The rows come from 4 hidden closed curves, with some noise, and rows from the same curve form a group. Each curve winds through 6 dimensions. The rows are also pushed far along 4 directions, which tell nothing about the answers.
Known rows, each followed by its group:
[-24  -7   3  -3  -3   3   5   5 -19  -2   6  -7 -10   5  -8  -6  -2   0
   8   4  10] => zazo
[  2   3  15  -8  -2  -4  -7  -4   0   5 -17  -2  21  -4   1 -14   1   6
 -21 -16   1] => Vavu
[ -8  -8  -1  -3   5   0   1   3 -11   3 -25  -9   2 -17 -10 -15   3  21
 -10 -17  -2] => zazo
[  2  -5  10   7   1  -4  -2   3   4  -4  -6  -2  11 -15 -10   3  11   8
  -5 -16  -1] => Nuso
[ 16   9  14 -12  -6   9 -10   1  21   2 -16   9  34 -11  10   3   8 -15
 -16 -20  -5] => Vavu
[  3  -1  15 -13  -3  12  -2  -5   5   3 -14  -1   3   4   7   3  -5  -5
  -4  -3  -1] => Vavu
[-39 -28  -2 -11 -16   3 -18 -10 -17  11 -10  -2   1   2  10 -17  -2  12
   4 -13  24] => Tak
[ 27  21   5   3   4   9   7 -13  14   0 -14  -2  -6   0  -1   7 -10  -1
 -10  -3 -15] => Vavu
[ 4 -6  8 12  4  6 -1 11  2 -5 20  2 15  5  2 18  8 -8 -1  7  1] => zazo
[  0 -10  -2   0  -8  -1  -5  17   8  -2  18  11  12  -2   7  13  13  -8
  12   7   0] => zazo
[-19 -11  -6  14 -10  -7  -1   5 -15   0  23   2  -5  -5  -7  -5   7   8
  13   4  10] => Nuso
[ -8  -7   6 -31 -17   5 -15  -7  -1  12   0   8   5  15  20 -10  -3 -12
   0   8  19] => Vavu
[  0  -2  -1   6  18 -12  -4   4   0  -6 -10 -10  14  -8 -12  -1   9   6
 -17 -19   6] => Nuso
[  7   1   2   6 -10  -9   5  -6  12  -4   7   1 -15   2  -3  13  -2   4
  13  -2  -3] => Tak
[  7  17  -6  -9  -8  11   6  -2   2   3   5   4  -9   6   4  -2  -7 -14
   5  14  -3] => Nuso
[-7  2 -2  3 -8 -2  2  3  4 -3  4  5  7 -1  2  1  0 -7  7 -4 -6] => Vavu
[-13  -9   3   3   5  -2  -4  13  -6  -2   2   0  24  -1   2  -3   7  -3
  -7  -6   1] => Tak
[-5  1 -2  3 -7 -3  3 13  2 -6 13  6  4 -8 -5  5  9 -8 12  1  0] => Tak
[-21  -6 -11 -11   1   9  -9  -9 -11   8 -10  -4  -1  11  12 -12 -10  -5
  -3   0  12] => Vavu
[-13 -10 -11  10   2  -6   8  14 -13  -5   5  -4  -9 -14 -14  -3   8  14
  11  -1  -2] => zazo
[-13  -1  10  -5   4   2   0   2 -10   0 -21  -9  14  -8  -7 -14   0   5
 -15 -19   1] => Nuso
[ 14   6   3 -23 -16   7  -5  -1  17   6  -2  13   1   3  14   4   1 -15
   7   7   0] => zazo
[-15 -17 -10  -4  -9  13  -8   1  -5   6   7   6  -6   2  13   3   1  -3
  16  10   9] => Tak
[ 10   1   0  15  19 -18   5  -2   3  -7 -12 -12  -1  -9 -17   1   3  19
 -13 -17  -7] => Nuso
[  2   3  -3   0  -1   1   8  -5   0  -1  11  -2 -21  19   5   9 -13  -4
  13  19  -3] => Nuso
[ -7  -1  -2  19   5  -2   2   5  -9  -7  13  -6  -1  -8 -16   5   8   5
   0  -5   6] => Tak
[ 16  21 -11  -7  -1 -14  21 -16   1   2 -18  -9 -44   4  -9 -12 -22  20
   7   8 -18] => zazo
[ -4   0 -16  11   2  -1   0   5  -6  -2   6   1  -3 -16  -9  -4   9   5
   4  -1   2] => Nuso
[ -5   0  -2 -16 -13  16 -14 -17  -6  13   1   2  -7  10  12  -8  -5  -7
  -2   7  21] => Tak
[ -3  -4  -1   1 -16   3  -5   4   1   1  24  10  -2  -2   2   7   9  -9
  15  10  11] => Nuso
[ -7  -1   7 -20  -2  17 -12  -6  -4   6  -9  -1  10   6   9  -6  -2 -15
 -11  -2  17] => zazo
[ 12  15  -4   6   5   5   8  -6   6  -3   3  -3 -11   7  -1  10  -9  -7
   1   6  -8] => Vavu
[-18  -7  -3  14   8  -6   1   4 -11  -5  11  -5   4   6  -3   0  -2  -1
   1  -1   3] => zazo
[ 20   1   0  14   4  14  -7  20  20 -11  50  14  17   7   5  45  22 -36
  12  23   9] => Nuso
[-20 -10   5  -1  -1   1   3  13 -11  -6  12  -3   2   3  -6   4   4  -8
  10   2   9] => zazo
[ -2  14  -4  -5 -24   2  12 -12 -11   8  15   4 -35   9  -1 -12 -15   2
  20  23  -1] => Tak
[ 43  21  -1  14   0  -9  15   1  27  -7  21   9 -14   8   1  27  -2  -4
  10  21 -25] => zazo
[-34  -5 -12  15  -3  -8   7   1 -24  -1   5  -7 -10  -1  -9 -16  -8  12
   9  -4   1] => Vavu
[23 -2  8  7  5 -3 -7  3 22 -5  4  6 16 -4  2 21 12 -2 -6 -5 -4] => Nuso
[  3   5   6 -18 -10   5  -4   3  10   0   3   7   7   6   8   5   2 -20
   3   2   6] => Tak
[10 -1  8  5  4 -8  4  2 10 -6 -2 -2 -2 -6 -9 11  5  5  2 -9 -5] => Nuso
[-17   1  -4  -1  -3  -4   2  -9 -18   3   2 -10 -15  11  -6 -13 -10   6
   0   3  12] => Tak
[ -3  -4   8   4  -7  -6  -4   7  -1  -1   2   4  17 -13  -5  -5  11   5
  -4 -11   0] => Vavu
[-8 -5 11  0 -5 15  1 -7 -7  4 -5 -2 -5  3  2 -1 -7  1  3  1  1] => zazo
[-14   3   1   3 -17   0   9 -18 -14   7   4  -1 -29  12   2 -14 -21   8
  15  11  -4] => zazo
[ -5  -4   2  -9   1  -7 -11   0   2   4 -17   0  23  -5   5 -14   4   4
 -17 -18   4] => Nuso
[  6   3   5 -21 -18  12  -7  -6  16   6  -3  13   6  10  22   5  -5 -19
   7   5  -1] => Vavu
[ -6  -5  -3 -25 -16  -3  -4 -10  -2  11 -11   4 -17   4  10 -16  -8   5
  10   6   7] => Vavu
[ 17   8   6  -2   5 -12   2 -13  17  -2 -27  -7  -2  -2  -4   2  -7  12
 -11 -21 -11] => Tak
[  1   2 -17  15   9  -6  -1  22   2 -10  31   7  14  -3  -4  13  17 -15
   7  12   2] => Tak
[  5   6   5 -22 -11   6  -6  -4   9   7 -19   5   8  -5   8  -9  -1  -6
  -5  -9   0] => Tak
[-15   4  -8  13  -3   0   7  -3 -13  -2  17  -3 -13   9  -4  -2  -8  -2
  10   9   1] => Vavu

New rows, each followed by its group:
[ 24   5  17  -6   4  -5  -2  -7  19  -1 -24  -3   9  -8  -3   5   2   8
 -17 -20  -8] => Nuso
[ 45  22  21   0 -13  -1   7  -8  39  -5   7   9  -3   5   3  31  -1 -13
   5   1 -16] => Tak
[-13  -5  -3   0  10   3  -9   2  -4  -2  -1  -2  16   4   5  -1   3 -11
  -8  -6  10] => zazo
[  6  14  -7  21  -2  -1  19   4  -5  -5  17   0 -19  -4 -12   5  -5   6
  14  13 -18] => Nuso
[ -2  -2  -4  -8 -12  -1   1   7   4   0   8   8  -4  -2   3   3   3  -7
  15   6   1] => zazo
[-17 -10 -15 -27  -9  13 -19 -15  -6  15 -17   1  -7   7  18 -17  -6  -4
  -1   0  23] => Tak
[-11  -7   6   9  -1  -8   2  -7 -13   2 -13  -8  -5 -12 -13 -15  -1  26
  -6 -16  -1] => Nuso
[-35 -21   1  -3  -7   6 -12   5 -23   7   2   0  16   1   7 -16   4   3
  -3  -4  16] => Tak
[  6  11 -11 -17  -4  13  -4   2   8   2  10   8  -2  11  13   7  -1 -27
   7  16   8] => Nuso
[-8 -9 -6 11  4 -3 -3 -2 -6  0  7 -4 -2  6  0  3  0  7  0  1  5] => Tak
[-21 -24 -14   9   7  -4 -12   5 -11  -1  11  -2   2   0   0   1  10   7
   4  -1  18] => Nuso
[ -8  -5  -5  -3  10  -8   0   4  -7   0 -31  -9  10 -21 -11 -19   5  19
 -15 -25  -3] => zazo
[ 17  18  -4   9   8 -12  17  -8   4  -4  -2  -7 -21   9  -6   2 -15   9
   0   7 -19] => Nuso
[13 -5  5  0  1 -2 -6 -6 11  2 -6  1  3 -1  4  7  3  6 -5 -5 -2] => Nuso
[ 21  16  -1   7   4  -4   6 -17   8   4 -23  -2  -8  -9  -3 -10 -11  16
 -13 -10 -20] => zazo
[ 32  12   5  10  14 -15  10  11  25 -12 -13   1  12 -23 -14  13  12   7
  -9 -19 -23] => Vavu
[ 0  5 -8  7  3 -6  5 10 -3 -3 16  3  2  4  0  1  2 -6  4 12 -4] => Tak
[ -2  -7  12   8   7   5   3   5  -8  -1 -13  -8   9 -12 -10  -2   4  14
 -11 -13  -5] => zazo
[10 12 10  2 -2  3  2 -5  4  0  3 -1  6  8  1  3 -5 -6 -9  1 -3] => Vavu
[ -1  -6   2 -16   5  13  -9   0   5   2 -22  -1  10  -8   4  -1   4  -6
  -8 -12   7] => Nuso
[ 38  18  10  -7   0   7  -4  -2  23   0   6   7   7   2   3  16   8 -16
 -10   8   0] => Vavu
[  0   2   9 -27 -10   9   0  -6  -1   6  -5  -2 -11  20  10  -2 -12  -9
   2  13   9] => zazo
[  5   6   1 -12  11  -4   0  -5   3   0 -28  -9   2  -5  -6  -9  -3   5
 -15 -17   1] => Nuso
[-11 -17  -3  11  19 -12 -13  12  -6  -2 -13  -5  36 -15  -4  -9  17  14
 -24 -24   4] => Vavu
[  0   3  -3   9   0 -12   6  -7  -1  -3  10  -5 -16  14  -3   5  -9   5
   6   6  -1] => Tak
[ 17   8  14 -12   3  -1   7   4  16  -5  -6   0   4  10   4  14  -5 -11
  -1   2  -9] => zazo
[-10   1 -10   0   4 -10   1  -2  -5  -1  -3  -3  -4   5   0  -9  -5   1
   0  -1   1] => zazo
[ -2  -2  -1 -13  -7  15 -20 -11  -2  11  -5   2  11   3  11  -7   3  -6
 -13  -3  20] => Tak
[ 34  15  -5  12  10  -9   5  -3  20  -5  -2   1  -4  -6  -5  13   3   6
  -5  -1 -16] => Nuso
[-15 -11 -15 -26 -13  16 -26 -13  -5  17  -9   7   6   4  21 -15   2  -9
  -4   0  29] => Tak
[  0   3  -7  -3  -1  12 -10   3   0   6   5   6  17   1  11  -2   5 -11
  -8   5   5] => Nuso
[12  8 -2 18  3 -6  2 -2  4 -4 14 -1 -2  1 -7 10  3  4 -2  3 -4] => Tak
[-15  -4   5  -9 -15  -2 -11  -8  -9  10  -7   1   9  -1   4 -20  -2   7
  -8 -10  10] => Tak
[ 15  -1   8  -5  15   0  -7  -3   4   2 -22  -6  14  -9  -4  -4   7   9
 -25 -14   2] => Vavu
[-10   0  -1  -9  -4  -5  -7 -11  -7   6  -5  -5  -1  12   4 -12  -8   2
  -7  -3  12] => Tak
[ -3   8 -11  -1 -15  13   7  -5  -8   6  15   6 -23   9   6  -4 -11  -5
  17  23  -2] => Nuso
[ 29  16   6 -32  -6  12  -4 -13  26   5 -17   6  -6  11  16  10  -8 -20
  -2   5   0] => Nuso
[ 11  16  -1  15  -2  -8  26   0   3  -7  -4  -3 -23 -10 -15   1 -10  14
  12   0 -29] => Nuso
[-17  -4 -20  16  -2   6   2  14 -14  -3  35   6  -4   4   0   5   6 -11
  18  21   6] => Nuso
[ 41  31   0   3   3   6   7   6  28  -6  14  10  11   2   4  22   4 -25
  -5  12 -17] => Nuso
[ 27  17  18 -23  10  14 -14 -12  22   4 -32   0  32   1  12   0  -1 -19
 -35 -20   1] => zazo
[ 15  16  -2   2   1   4   4  -7   3   4  -7   0   1   0   1  -6  -6   3
 -12   1 -11] => Nuso
[-5 -7  7  4  5 -2 -4 14  1 -4  5  2 28 -1  2  5  9 -6 -7 -6 -1] => Tak
[ 22  16   2  10   3  -6   4 -11   8   0  -2  -4  -6   2  -5   3  -5   9
 -11  -2  -9] => Tak
[ 21  11  14 -22  -9   1  -1  -3  22   3 -18   7  10   0  10   2  -2  -9
  -5  -6  -9] => zazo
[ -7  -4   5  -3  -4   4  -3   4   5  -2  -9   3  16  -9   3   1   3  -5
   0 -13  -4] => Vavu
[ 1  0 -7  5  9  6  1 12 -1 -5  7  1  6 -6 -3  7  9 -8  2  4  0] => Tak
[ 32  13   9  12  12  -2   0  11  18  -9  12   3  19 -10 -10  21  18  -9
 -12  -3  -4] => Vavu
[14  3  5 -1 -9 -8 -4 -4 21 -2  8  6  2  8  7 17  1 -7  5 -2  0] => Tak
[ 24  14   0   5   1  -4  -5 -11  12   4 -11   1   7  -7   0  -3   1   8
 -18  -9  -6] => Tak
[ -7 -11  -5   2   9   4   0  10  -8  -2  -7  -5   3 -11  -8  -1   9   8
  -2  -6   3] => zazo
[ 12  15 -10 -14  -4  13  -3   0   9   3   6   8   1   9  13   4  -3 -24
   2  15   3] => Nuso
[  5   8  -3  -7  -2  -1  -3  -6   8   2   6   5   0  15  12   3  -7 -15
   2   9   2] => zazo
[  7   7  -1  -2   5  -6  11  -2   5  -5  -9  -6 -18  -3 -10   4  -5   4
   6  -3  -7] => Nuso
[  9   7 -11  -3   6  -9  11   3   1  -3   0  -5 -19   4  -6   2  -4   6
   6  10  -5] => zazo
[ -4  -2   3  -4  -7   2  -3  -6  -5   4 -12  -1  -1 -11  -6 -11   2  10
  -3 -11   4] => Nuso
[ 10   5  -9  -1  12 -14   5   7   4  -4  -9  -6   1  -4  -8  -2   3   9
  -8  -5  -6] => zazo
[ 11   5   8 -12   4  16  -7 -13   2   7 -15  -5   1   7   6   0  -5  -3
 -16  -1   7] => Nuso
[ -2  11 -12  -1   3   6   5  -3  -8   3  -7  -4  -9   0  -1 -12  -8   1
  -3   4  -4] => Nuso
[ 4 -5 10 -3 -4 13 -2  3  1  2  1  2  3 -1  3  7  3 -1  0  4  1] => zazo
[  6  15 -16  -1   0  -5   9  -6  -3   2   3  -2 -24   6  -2  -8 -11   2
   6  14  -5] => Tak
[  5   3   8   7  22   1  -4  -1   2  -3 -18  -9  24  -3  -3  -1   3   2
 -28 -19  -2] => zazo
[ 28  23  -1  -9  -4  -3   4 -22  16   5 -23  -2 -17  -2  -2  -6 -11   8
 -10  -7  -9] => Tak
[-19  -9  -2   7  -6   2  -9  14 -12   0  15   5  24 -13  -4  -7  17  -4
  -2  -5  11] => Tak
[  1   0  -3  -7   6   1  -9  -8  -2   4  -4  -5   0   7   2  -3   0  -1
 -11  -1  14] => Nuso
